Each cloud of rows lies close to a flat space through zero, with a little noise off it, and is much wider in some directions of that space than in others. After each cloud: how many dimensions does that space have?

[[ -12  -19  -26   -1  -14   -4   10  -12   12   20   12   14   16   37
    63   14  -12   -7   14   27   26]
 [  42   10   39   28    6   -9   20  -20   13  -14   22  -27  -34  -23
     1  -14   21   22  -24  -18   -7]
 [   5  -23  -42  -27  -11   -4   36  -28   -3   29  -27    3   26   12
    45  -26  -17   -7   -5    0   25]
 [   3  -45   -6  -37   -9   18    5    1  -37   -2  -43  -25   29  -42
   -59  -52  -29    5  -40  -41   -9]
 [  20   -1  -20   -8  -12  -17   35   -9  -10    6  -39   15  -15   -8
     9  -39    0    9   -6  -37   -8]
 [  13    3   32   14    5  -21  -24   19  -23  -24   12    1  -15  -31
   -26    6   13   -5   -8   -9  -13]
 [ -26   10  -30   18  -23   34   11   10   21   10  -23   17    2   15
    29    0   28    9   11    0   -9]
 [ -65   13  -25   25  -13   23  -52   44  -32    1    1   49   21   27
    29   45    0  -24   22   34    6]
 [  -3  -18  -12  -13  -13   27   43  -16   35   13  -13   -6  -28   49
   -13  -35  -45   43   -8  -34   -8]
 [   0  -49   -6   27  -44   22   19   10  -32   -4  -26    7  -15   -5
    17  -53  -21   38  -51  -53   -7]
 [ -31  -23  -47  -12  -27    8    7   18   -5   15  -35   35   17   23
    31   -2   -2   -5   17   -1    2]
 [   3   38   66   26   46  -22  -45   -5   43  -13  114  -13  -32   51
    -1   91  -14  -10   40   69   20]
 [   8   17  -15   10  -16   17   44  -10   38    6  -30    5  -32   11
     9  -30   24   32    3  -32  -22]
 [ -24   36   -4    2   20    5  -16    1  -11   10   11   19  -13   47
    -3   19  -39   -5   16   15   10]
 [ -36   35   -7   62  -15   45   -8   12   10    5   10   24  -19   37
    49   16   21   21    1   12   -1]
 [ -21   -4  -23  -52   18  -22  -25   10   26   10    8    7   46   10
   -10   55    8  -47   59   55   12]
 [  37   -2   44  -39   31  -50  -33   14  -63  -33  -11  -22    6  -83
  -106  -18  -11  -26  -23  -30  -20]
 [  21    4   18   31  -18  -14   28    2   -1  -13   -3   18  -59   14
     5  -30  -11   37  -17  -46  -19]
 [   2  -22  -21  -56   13  -18   11  -19    0   18   -8   -6   24   18
   -10   -2  -43  -16   12   11   18]
 [  -4  -24  -52  -20  -37   44   43    3   -8   11  -99   -5   27  -49
   -18  -76   31   19  -29  -60  -30]
 [ -26   31   -5   -6   18   -2  -27   15  -43    0   -9   27   -8   24
   -32    6  -47  -10    8   -4   -1]
 [ -29   10  -23   24  -30   39    7   29    5   -3  -41   25  -15    5
    -4  -18   22   24    0  -31  -30]
 [  19   20   13    4   12   -7   -6   -2  -46   -7  -20   -9   -1  -42
   -31  -29    0   -3  -29  -24   -5]]
 : 8

[[  8  35 -37   7  15 -36  22  -5  35  21   5   8  -5 -46 -13  39   1  21
   11  -9 -14]
 [ 24   4 -32  13 -29  32 -17   2  36  19  -9 -32  -9  17 -14   2  34   2
  -10  -7  27]
 [-33   6  12 -31  -7  26 -29  -1 -21 -30   8  -2  35  86  -6   5 -41 -49
  -35 -15  27]
 [ 10 -25 -14 -53  -6 -19   4  -7  18 -13   0   5  -6 -25  29  27 -10   9
  -13 -10 -59]
 [-21  32  22  -3   7  23   7  16 -19   4   2  21 -19   5  -8 -31   8   9
  -18 -17  19]
 [ -8  -3 -14  -9 -12  26 -16   8  68 -18 -16 -19  66  11  21 -17   2 -19
  -32 -11 -23]
 [  6   4 -38   2   3   8 -49  21  23  21 -13 -17  -9   5   5  13  -2 -16
  -31  13  24]
 [ -3  -5  -5   2   9 -34  31 -14   2 -24   6  -6 -13  -3  -2 -43 -29  13
   -2  10 -38]
 [ 23 -27  16  -1 -18  16  16   0 -10  14 -25  -4  21   1  48 -18  -4 -21
    9   5  27]
 [ 22  13 -21 -10  24 -15 -14  -2 -10  -5 -25  27 -14 -47 -12   5  -9  10
   -5   2 -25]
 [  6  -6 -14 -10  28  26 -20  29  -6  18  -5  -5 -20 -28  14  32  23   8
   -2 -15 -16]
 [ 17   8  -1  -2   6  17 -14 -14  19 -14   2  -3 -10 -21  -6 -14  39  13
   10 -12 -15]
 [  4  -3 -25  20  21   8 -16  19  26  24  10 -24 -20 -17  -2  -5  12  -5
   -3 -22  31]
 [  8 -16 -20  -4 -18 -18  39  -5 -12  40 -35 -25   7  -7   5  13 -37   4
   -6   2  21]
 [ 17 -18  46   2 -11 -10  29  -7 -34  10  11 -32 -15  -1  -4  35  -7  17
   15  47 -20]
 [ -9  -2   0  -9  24  -8  -5  26   6   5  -4   2   4 -55  11  43   9  -5
    6 -14  20]
 [-19 -14  39  10  27   0 -43 -24 -29 -26  34   9  -2  14  -7 -16  34  11
   20 -21  15]
 [ 34  40 -15  -7   4  10  -2  -3 -18   5   6  -1 -32  -8  24   2 -33   0
   -2  34  -1]
 [  4 -37  -8  -4  -9  45 -48  -6  19 -12  -4 -18  17   6 -10   4  21 -32
   20   0 -14]
 [ 12  -1   0   5  -8  19 -38  39   7 -10   6  24   1   8  -6   2   9 -14
  -31   0  25]
 [ 38  -4   0 -12  33 -15   4  10  15   7 -15   9  -6 -15 -16 -22 -40 -20
  -46   4 -47]
 [ 12 -32  -7  15   5  -5   0 -10 -55 -23  -7  -7   0  18   9  15  13  11
   39 -10  22]
 [  2 -11   5   7  -1   1   4  17  16  24 -28 -17 -11 -22  16  15  28 -29
   14  35  13]]
 : 18

[[ -27   63    2  -15  -14  -42   36   58  -15  -21   -5   12    1   16
    10  -35   57   12  -21  -34    1]
 [   9   25    7   19  -28  -27   31   27    2   -4   11   19   14   -4
    18   12   28   -3   -9  -50  -41]
 [  10  -25    0   20   15   10  -30  -21    9   13  -16    1   -9  -18
   -18   18  -33  -18   14   63   18]
 [   1   19   10  -30   -9  -41   23   33  -23  -21   19    9   -3   11
    29  -24   51   12  -28  -64  -29]
 [ -17  -11    2  -11   19   18    2  -14   16  -24    1  -23  -13   11
   -14   -2   -9    5  -18   14   11]
 [  11   -8   14  -18   -6    4    9   -6  -10  -12   10  -20    6    6
    10    2   17   13  -15  -45  -25]
 [   6   19  -29  -16   -6  -42  -17   21  -21   24   10   30    1   -4
    20  -28    7   -1   30  -14   21]
 [   3   44    6   11  -25  -24   26   37  -14   -7   -8    8   17    2
    12   -4   32    5    0  -42  -14]
 [ -15   -1   18    0    6  -12   37   -8   44  -58   20  -39  -12    6
   -20   29   30    0  -59  -17  -46]
 [  25   -6   26   48  -23   -6   18   14    1    5   -4   32   10  -20
    18   37    1  -18  -11  -13  -52]
 [  -2    2  -12    6    0  -31   -9    8   10   14    4   21   -7  -16
    -5    2   11  -18    1   37    0]
 [   3   18  -12   14  -18   -8    4   16   -4   26    2   29   13   -5
    11   -3    0   -4   21   -8    2]
 [  10   25   49    4  -30    6   66   24   -8  -51    7  -29   21   18
    21   20   52   24  -54 -112  -77]
 [   4   16    4   -7   -3  -22    2   13   -9  -10   -3  -10    1   -1
     0   -5   22    3   -6  -11   -2]
 [   6   35    4    2  -27  -16   20   32  -21    7   -3   13   20    3
    17   -9   31    8    5  -46  -15]
 [ -13   28  -16   15  -12   -4    8    9   14   12   -5    5   11   -1
   -13    2    4   -4   15   13   12]
 [  26  -15    2   39   -7    7  -22   -5   -6   32  -15   29    6  -25
     5   21  -32  -20   29   33    2]
 [  22   21    6   51  -35   -4   -3   22  -13   52  -27   44   28  -29
     5   21    2  -21   33   27  -10]
 [ -10   12   -1  -13    2    5   16   -1    7  -27    7  -26    0   16
    -3   -5    7   14  -10  -34   -1]
 [  -9  -20    9  -12   19   27  -12  -27   10  -12  -12  -37   -8    3
   -27    5   -9    5  -11   39   16]
 [  12  -20   15  -10    9    3   -2   -8   -9  -18    5  -12   -8    3
     9    4   -1    5  -15  -21  -16]
 [ -15   48   -6   38  -32  -24   39   39   20    4    2   35   16   -5
     4   10   23  -12   -3  -16  -23]
 [  -3  -37   -9  -17   24   18  -26  -41   19   -4    8  -29  -15   -2
   -22    7  -25   -2    0   37   17]]
 : 8

[[ 39   8   8 -17   9  13  18  35  33  11 -16  18 -31 -30 -14  26  -6   4
   49 -22 -12]
 [-34 -24   0  27  10  21 -42  26  -2   1 -10  25 -14  16 -14   3 -29 -26
  -12  -9  23]
 [-12 -42  16  14   3  -2   8  36  28 -17 -47   7   1 -33  18   5 -13   9
   23  -6 -35]
 [ -3  -7  -5  11 -27  11  -4   4  37 -20  19 -26  15 -11   3  27  20 -18
  -16 -20  24]
 [ -7  23 -14  13   7 -33 -21   1  17 -45 -52   2 -21 -15  21  36  14   4
  -36  23 -22]
 [-12 -16  16   3  31  26  -3  11  -6 -14 -42   4   7  -5  20 -10 -22  13
  -43   2   6]
 [  9  21  -6 -27  -6 -10  -7   1  19   7   8  72  39  25 -39   6  43 -10
    7  33 -35]
 [ 13  -3  22  11 -10   7   5  27 -30  36   2 -10  -5 -20   5 -31   5 -51
   -3 -24  -6]
 [ 18  23 -28  17  17   5  23  35  -8 -14  -3  17  -2 -17   1 -19  -1  11
    1   7 -24]
 [-27   6 -12  -6 -21 -32 -23 -34 -59 -50 -11  22   4  11   4  16  10  27
   16   7 -33]
 [-19 -25   3 -16  27  17  19   7  -6 -38  18   0 -33  -8  44  -7  -8   4
   14 -11   5]
 [-16 -34  -9  -9  -2 -33  37   7  10 -43 -35 -11  56  27  11 -14   0  -7
  -20  -5  27]
 [  6  31   4 -19  -9 -39 -21  -1  13   9  35 -14   6  -4   7  -9  16  21
   11   5 -11]
 [-14   5   6 -10   8  31  24  33  18   8  21 -25   3 -23 -34   0 -27 -27
   27  10 -21]
 [ -3  56  13   3 -37  47 -22 -11   3  26  -9  29   3  -8   8  -7  32 -11
    9   0  22]
 [-26   3 -22  21 -15   5  26  -6 -62 -12 -21  11 -35  33  -9  13  15   7
    4   8 -12]
 [-18  28  13 -18 -41  15 -16  24  -9 -27 -40  19  10  -7 -22  19   4  15
  -11  16   1]
 [  3  46   5 -44  -3  19  -5 -16   6  -8 -36  23 -18  24   5  50  -3 -11
   12  29 -38]
 [-10 -24 -25  12  41   5 -11  11  10 -20  11 -41  43  17  12  30   5  18
   24  -8  29]
 [  3  -8   8 -25 -33   3 -17   6   4   2 -14 -46   8  16  31  32  -5   3
  -21  43  22]
 [-15  36 -28  20   6 -31  47   8  -3 -12   4  -9   2   7  37 -52  22  26
    7  -4  -9]
 [ 12 -13 -28  40  -6   9  -3  14 -14  -9 -21   0  -7 -28  -4   8 -19 -27
   27   3  14]
 [ 11   1 -10   9 -58  19  34  18 -21  -2  35 -43  14  -2  23 -17 -15  13
  -11 -25 -22]]
 : 19

[[ 68  41  18  14 -30  -5 -24  29  48 -32  12 -41  -8  19  68  -5 -24 -10
  -24  35   5]
 [ -2 -22  41  21  17   0 -21  12 -20  18  -3  -1  10  -4   3 -24 -22  22
  -35 -11  -5]
 [ -9  34 -17   3 -52 -64  10 -24 -13  45  14  15 -16  11 -38  10 -43  -9
   10 -62 -52]
 [-19 -22  30 -18 -36 -76 -22 -11 -39  -7  -7 -34 -21 -45 -17   8 -46   6
   -5 -30 -24]
 [-68   9  21  13 -57 -49 -41  31   7 -13 -24  22 -15  24   1 -19 -43 -13
  -46  15 -22]
 [ 13  35  -5  13   6  58 -10   0 -20  -2   1 -28  51 -16  20  29 -28   4
    0  11   8]
 [ 42  -5  -4  10 -75  23 -16   4   0   8  45  35  -4  -5  31 -27  66 -31
  -11  -3  -7]
 [  7 -11 -31 -21  18   9  -1 -15 -19  12   0 -36  39  23  50   0  10 -16
   -1   0  27]
 [  4   3  17  12  43   5  -1  13 -47  23 -22 -27  39 -32 -54  32  -5 -24
  -10 -20  -5]
 [ -9  14  11 -20   0  23  12 -17  -5  -7   3  57  18  -4 -38  14   2  -6
  -42   1 -33]
 [-30  29 -22 -20  -6  16  19 -39 -45  -6 -15   8  38  43  41   9  13 -37
   26  -9 -31]
 [  3   5  -1 -40  23  -7 -21  -1 -20  28 -25  15  21  -4 -52   8 -37  35
    3 -21 -20]
 [ 45  23  60  17 -22  15 -51  32  33  11 -59 -15  56   7  14  52 -34  17
  -38 -14   0]
 [ 23 -26 -18   7 -24  14   7  38  12 -32 -12  16 -41  -7  26   7  22   0
    2  16 -17]
 [-13  27  11 -23  -1   5   5   2 -10  24 -13 -23 -10   2 -19  -3   1  -4
  -20  45  13]
 [ 20  19 -23  -5 -17  16 -32   4  -7  26 -39   6 -70   3  25 -74 -13  48
   19 -15   4]
 [ 19  33 -16  16   6  -6  15   1  28  29  -4  11  28 -13  12   4  10  29
   30  19  20]
 [-15 -19  26  32  21 -10  11 -24   6  35  12  -2 -41 -17  10  13 -12  -1
  -23 -16  -8]
 [-36  51 -33   3  25 -44 -53   5  16  10 -21  21  62   6  44 -11  14 -55
    5 -39 -10]
 [-33  -3 -31  -9  -5  26  10  27  16 -22 -17   2  13  15  -9 -11  -2  -7
  -77  20  37]
 [-41  34  10 -26 -49 -30 -43   0  41   6  24  14  20  18 -39  17 -46  22
    9  11   2]
 [ -7 -35 -11  12  -5  -8 -28   9 -21  48  20   4   6   9  -6   3  -4  10
   39  13   5]
 [-35  20 -34 -30  31 -28  45  44  20  48  24  -9  -4   4 -59  12  22  53
   81 -33 -18]]
 : 19

[[   1   75   30    9   13   -2   46   41  -45   41   -5 -105    3  -30
   -30   30   -6   -8   43   40  -48]
 [ -15  -16   -6  -19   75   35   34   26  -19   14   18 -102    1   -5
    44   -7    9  -16   34   45  -20]
 [   1   39    6   28  -29   -8    5   -4   22   45    8   18    1   11
    -4  -11   20  -17   -1    0   13]
 [  -9  -13   45   53   -2   50  -13   17    6   52   -6  -32   16   -2
   -42   16  -39  -31    6  -53  -16]
 [  41   13   16   23  -13   25   22   37  -21   46  -20  -16   27  -31
    44    0    5   27   22   14   35]
 [ -32    9   10  -31   10  -20  -10  -17   -2  -27    9  -45  -34   27
    -1   22    9  -46    7    5  -41]
 [   1   -9  -38   38   20   36   13    3   20   17   14   43   38  -18
   -24  -13  -13   10  -28   -8   -2]
 [  12   40   15   35  -39  -40   -2  -19    3   11   -3   41    1   12
   -18   -8   16    1   -9    1   -6]
 [ -23  -76   30  -36    6    4  -35  -14  -10  -30    9  -13   -7    3
   -18  -45  -41   45    3   -9   11]
 [  30   -7  -19  -11  -46   37  -25   20   42   26  -23   91   15  -39
     8  -11  -36   62   -7  -11   74]
 [  22  -47   41   56   -6   41  -17    2   -5   -6  -29   28   27    0
   -10   31  -26  -18  -10  -64  -25]
 [ -16   38    0  -17  -40  -13  -10   -5   15   20    8    6   -9  -14
   -45   -6  -20   14   -4    0   -3]
 [   1    5  -13   24  -59   -1   25  -19  -14  -17   19   14   35  -17
     2  -18   23   -9  -50  -23  -30]
 [  23   33   22   -1   -4  -42   -1   -7   -4  -10  -30   30  -15   12
    12   21   10    5   21   27  -20]
 [ -14   44    7  -33   44  -47  -26   -6   28    6  -16   -8  -72   49
    -3   40    7  -40   45   30    4]
 [ -27  -79  -45   -2   30  -76  -19  -40  -46 -107   42  -25  -17   65
   -12  -16   68  -37  -57  -58   20]
 [ -10  -52    7   14   38  -29    5  -26  -34  -46   20  -50   -3   54
    47  -14   56  -44  -11  -13  -16]
 [  27   15   22  -26  -12    0    0   22    1   40  -14   12    6  -33
    16  -49  -27   87   37   59   46]
 [  57   30   29    5  -73  -18  -11   11    3   -1  -52   81    3  -21
    25   26   -7   40   12   -6   23]
 [ -36  -25   28   -2   41   66   -3   -3   31   41   11  -34    2   -3
   -13   -9  -51  -14   22   17  -53]
 [   8   44  -12  -49   39  -17    9   44  -18    9  -14  -48  -29  -27
   -11   22  -15   38   49   49   44]
 [ -58  -43  -51  -39   13   52    6  -22   29  -15   54  -31    0    0
    21  -27    7  -38  -38   -1  -27]
 [   7   83   53   -6  -26  -47  -16  -11   27   39  -33   43  -40   10
   -44   17  -28   14   41   36  -23]]
 : 10

[[ -4  19 -32 -22 -26 -22  39  15 -23  -5 -17  19   5  11  41 -59 -17  15
   21  -6 -18]
 [ -5  -2  21 -16   9  -9 -10 -13  -1   7   4   2  11   0   9 -36 -32  17
   10 -11 -10]
 [-18 -23  12 -15  -7  20  49   9   5 -14 -35  16   7  45  -6 -91 -13   5
   24 -38   8]
 [  3  -1   3  -2  10 -16 -30 -17 -13   3  33 -12   8 -17  14   7  -8  26
    4  30 -24]
 [ -5  -6  -3   6 -20   5  25  16   9   3 -34  21  -3  27 -29 -19  15  -9
   -5 -27  24]
 [ 13  10  12  -1  15   5   6   0  16  -4 -10  -6  18   7   5 -29 -17   2
   14 -14  -1]
 [-13  14   5 -22 -16 -32 -20  -6 -10  20   8  15  -5 -18  15 -17 -37  17
   11 -13 -20]
 [ 40  40  -2   3  13 -13  11  -1  11   6 -31  -7  32  -5  17 -10 -19  -5
  -18 -13  19]
 [ -1 -12  46 -12  21   7  -3 -20  16  11 -21  -2  17  12 -16 -37 -34   3
  -16 -36  24]
 [  5  47 -30 -11 -17 -53 -42   3 -15  12  45   8  -4 -48  45   9 -26  26
   48  23 -69]
 [ 25  10  36   3  47   7 -29 -25  21   2  11 -30  29 -16   6   3 -29   2
   -4   0   0]
 [  9  57 -25 -21 -23 -46  -2  13  -4  16  -3  20   4 -28  45 -29 -44   7
   37 -20 -36]
 [ -4  33 -34 -10 -26 -38 -23   4 -29  19  23   6 -25 -46  32  63  -5  -5
  -18  21 -16]
 [  8   3 -10  16 -14   7  18  22  19  -6 -26  18   4  24 -27 -22  21  -6
   18 -19   8]
 [  2  13  -2  -4   4 -30 -54 -17 -15  14  48  -8  -2 -42  18  36 -14  23
    6  34 -36]
 [ 18 -13  29  14  41   7 -44 -28  12  -3  35 -30  22  -9 -10  16   0  22
   -2  30 -10]
 [ 29  -2  11   7  10  14  52   1  13  -4 -67   5  40  50 -19 -61   3   0
  -34 -29  56]
 [-11 -29  26  -8  22  35  24 -10   6 -12 -11 -15   1  19  -3 -17  -5 -14
  -13 -12  24]
 [ -3  -4  12  11  -3   4  -9  12  27  -4   2  15   5  16 -29 -41   3  11
   53 -18 -23]
 [  4 -10  25   7  16  15  -9  -6  19   1  -5  -6   5   4 -21   4  -1 -10
   -4 -16  14]
 [-47 -12 -35 -31 -50 -12  41  20 -37  -4  -2  30 -37  11  29 -40  -2   6
   22  -5 -21]
 [-11   0  20 -16  21 -11 -42 -23  -6   5  48 -16   0 -29  26  -3 -36  22
   27  17 -43]
 [-31 -15 -20 -10 -38  21  57  34   1 -14 -32  27 -28  34  -9 -39  16 -22
   27 -35   5]]
 : 7

[[  8 -16  -4  -6   4  -1  12   7  -6   6  -6  17  -2   5   6   4  -1 -10
   12  -1  -3]
 [-18  26  15  19 -37 -14  17 -35   1  -1   4 -23   8 -12 -19  -9   3  -3
   23  16   4]
 [  9  -8  -2 -13   3  19  -8   9 -18 -13 -18   5  16  -9   3  -1  22   8
  -26   4  12]
 [  2  31 -12  -1  -2 -23  33  18  10 -20  12 -16  35   3  -9  31   0  -7
    5   1   2]
 [ -3  -6   7   6 -30  14 -18 -26  10  10 -18  -1   5 -11  -5 -43   8  12
  -49  11  -6]
 [ 47  17 -40   0  54  23   4   0  25 -20  10  19 -15 -22  21  11 -40 -30
   10 -19   6]
 [-14  10  23  10 -14 -13 -21   0   0 -13  -1 -14  -1  10  -7   7  -5  -6
   23   5  -7]
 [  0 -20  -7  13  10   5  34 -18 -17  24  12  21 -28 -11  16   0 -23 -26
   37  -1  -3]
 [  5  17 -11   0   6 -13  10  14  11 -16   5  -6   7   6   0  30 -10 -20
   18  -5  -6]
 [ -8 -11  -9 -15  10 -20  14  40 -16  23  17  11  -6  16  -1  30   0   1
    7 -11  -6]
 [-23   5   9  -3 -31   8 -61 -50  35  24 -11 -38 -66 -17 -18 -57   8  16
  -12   9   5]
 [ 30   4 -16  -9  23  29 -11 -14 -13  -5 -12  14 -29 -53  10 -20 -20 -26
   12   2  23]
 [  7  11 -10   2 -15   0   4  13   5   4   3  10  25  10  -5  19  10  -3
  -42  -5 -16]
 [  0  -3  17  -3  -2   0 -29 -13  10  -9 -14  -9 -14  -8  -1 -33  -7   8
   12   6   8]
 [ -1   7 -14  22 -27   7  35 -37  -8  36  17  16 -24 -15  -5   5  -8 -32
   13  -1 -10]
 [ 18  33  32   3  11   1 -68   9  17 -58 -15 -13  17   5 -10  -4 -14   5
   21  -2   6]
 [-53  -4   7  16 -99 -36  40 -67  28  72   5 -36 -26  15 -45 -43  42  20
   -4  22 -13]
 [-26 -17  24   3 -13 -35  45   4 -16  -2  -4 -13  23  11   3  -1  -1  -2
   50  18   3]
 [ -5 -11  -6  11 -16  21  -8 -32  18   7 -13  -8 -13   4   6 -15  14  -4
  -30   6 -12]
 [  0   4   2  10 -17  24 -50 -27  25   7 -10  -4 -19   0  -4 -28   4   8
  -49  -2 -13]
 [  0 -19   1  -4  13   0  11  -2 -18  26   8  17 -20 -17   5 -21 -14   8
    9   1   9]
 [-27 -24 -21   9 -28 -14  63 -34   4  61  20  -2 -30   7  -2  -4  15  -3
    7   5  -9]
 [-20 -13   7  23 -25   2  26 -29 -12  26  10   6  -8  13  -2   3  12   0
    7   3 -12]]
 : 11

[[  5 -30  14  28 -32  -4 -39  12  -8  11 -41 -58   7 -18  40  43  15 -22
    3 -22  34]
 [ 38 -37  44   2 -20  24 -19  -1   5   4  -3 -19  17 -35  -7  37  -4  -3
   14  20 -33]
 [ 14   5   2 -18  25   7  17  -3  16   7  14  23   0  20  -1  -2  19   6
  -38  22  -7]
 [ -9 -18 -11 -11  -3   0 -13   9 -14   9 -22 -22   1  -1  23  16  10  -1
  -41   9  12]
 [ 19  -7 -19   6  -3  -6 -16  18  20  26 -23  -8  -5   3 -10   1  -3 -13
   20 -19   2]
 [ 23   7 -54  13  -1 -37  -8  19  24  30 -18   4 -23  20   1   2   2 -23
    9 -49  25]
 [ -6  25 -34   5  -6 -19   7   4  -5  -3   2  14 -14  14 -20 -38 -23  -2
   24 -11  -6]
 [ 21  15   8  -8  -8  -3  12  -3  -7   0   5  12  -6   4 -19 -21 -13   8
    3  22 -28]
 [  5  -1   1  -8  -2 -10   8  -8 -10 -11   7   8  -6 -14  -8   3 -10  10
   12 -14   4]
 [  9   6 -18  11   6   0   3   2  21   3  20  22  -1  10 -11  -5  -4 -13
   10  -2 -21]
 [ 21  -3 -11 -15   0  -3  -4  12  -4  12 -13  -6  -2  22   5 -18   9   1
  -35  25   6]
 [  2  -4  26   2 -10   9  -1  -8 -20 -28  15  -9  15   9  14 -19  10   5
  -19  35   9]
 [  3   8  41 -23   2  36  13  -9 -22 -22  31  12  22  20  -5 -47  -2  23
  -33  93 -40]
 [  2 -14 -28  16  -3  -2 -16  13  30  50 -21  -4 -12 -26   0  64 -12 -29
   15 -35 -39]
 [ 43 -47  14   5 -18  12 -24   5  15  35  -6 -15   4 -42  17  84  -2 -21
  -12   3 -41]
 [-51 -11 -41  49  -3 -11 -21   6  33   9 -22 -12 -10 -44  -8  69 -11 -38
   57 -99  -5]
 [-24  -2   6 -19  11  16   5  -5 -12 -12  12   8   8  -5  -8 -16 -11  19
    3  17  -4]
 [ 42 -29   8  11 -22   5 -18   5  14  36   0  -7  -1 -31  11  61 -13 -22
    9   1 -44]
 [ 25 -30   8 -13 -27  -1 -22  12 -31 -11 -24 -36   7  -8   3 -14  -4   9
  -19  27  12]
 [-31  19 -21  31  -5 -21   1  -5   5 -14   1   3 -11  -7  -6   0 -12 -12
   51 -60  21]
 [ 19 -36  14  -2 -21  -2 -22   4 -20 -16 -17 -34   9 -17  14  15   9   2
  -19   4  23]
 [ 67  40 -13 -15   2 -40  51 -18   2 -11  44  65 -30  18 -46 -36 -18  14
    0   5 -38]
 [ 34   1  25 -24  12   3  13  -4  -9 -18  15   5  10  40  18 -34  38  15
  -64  53  27]]
 : 10
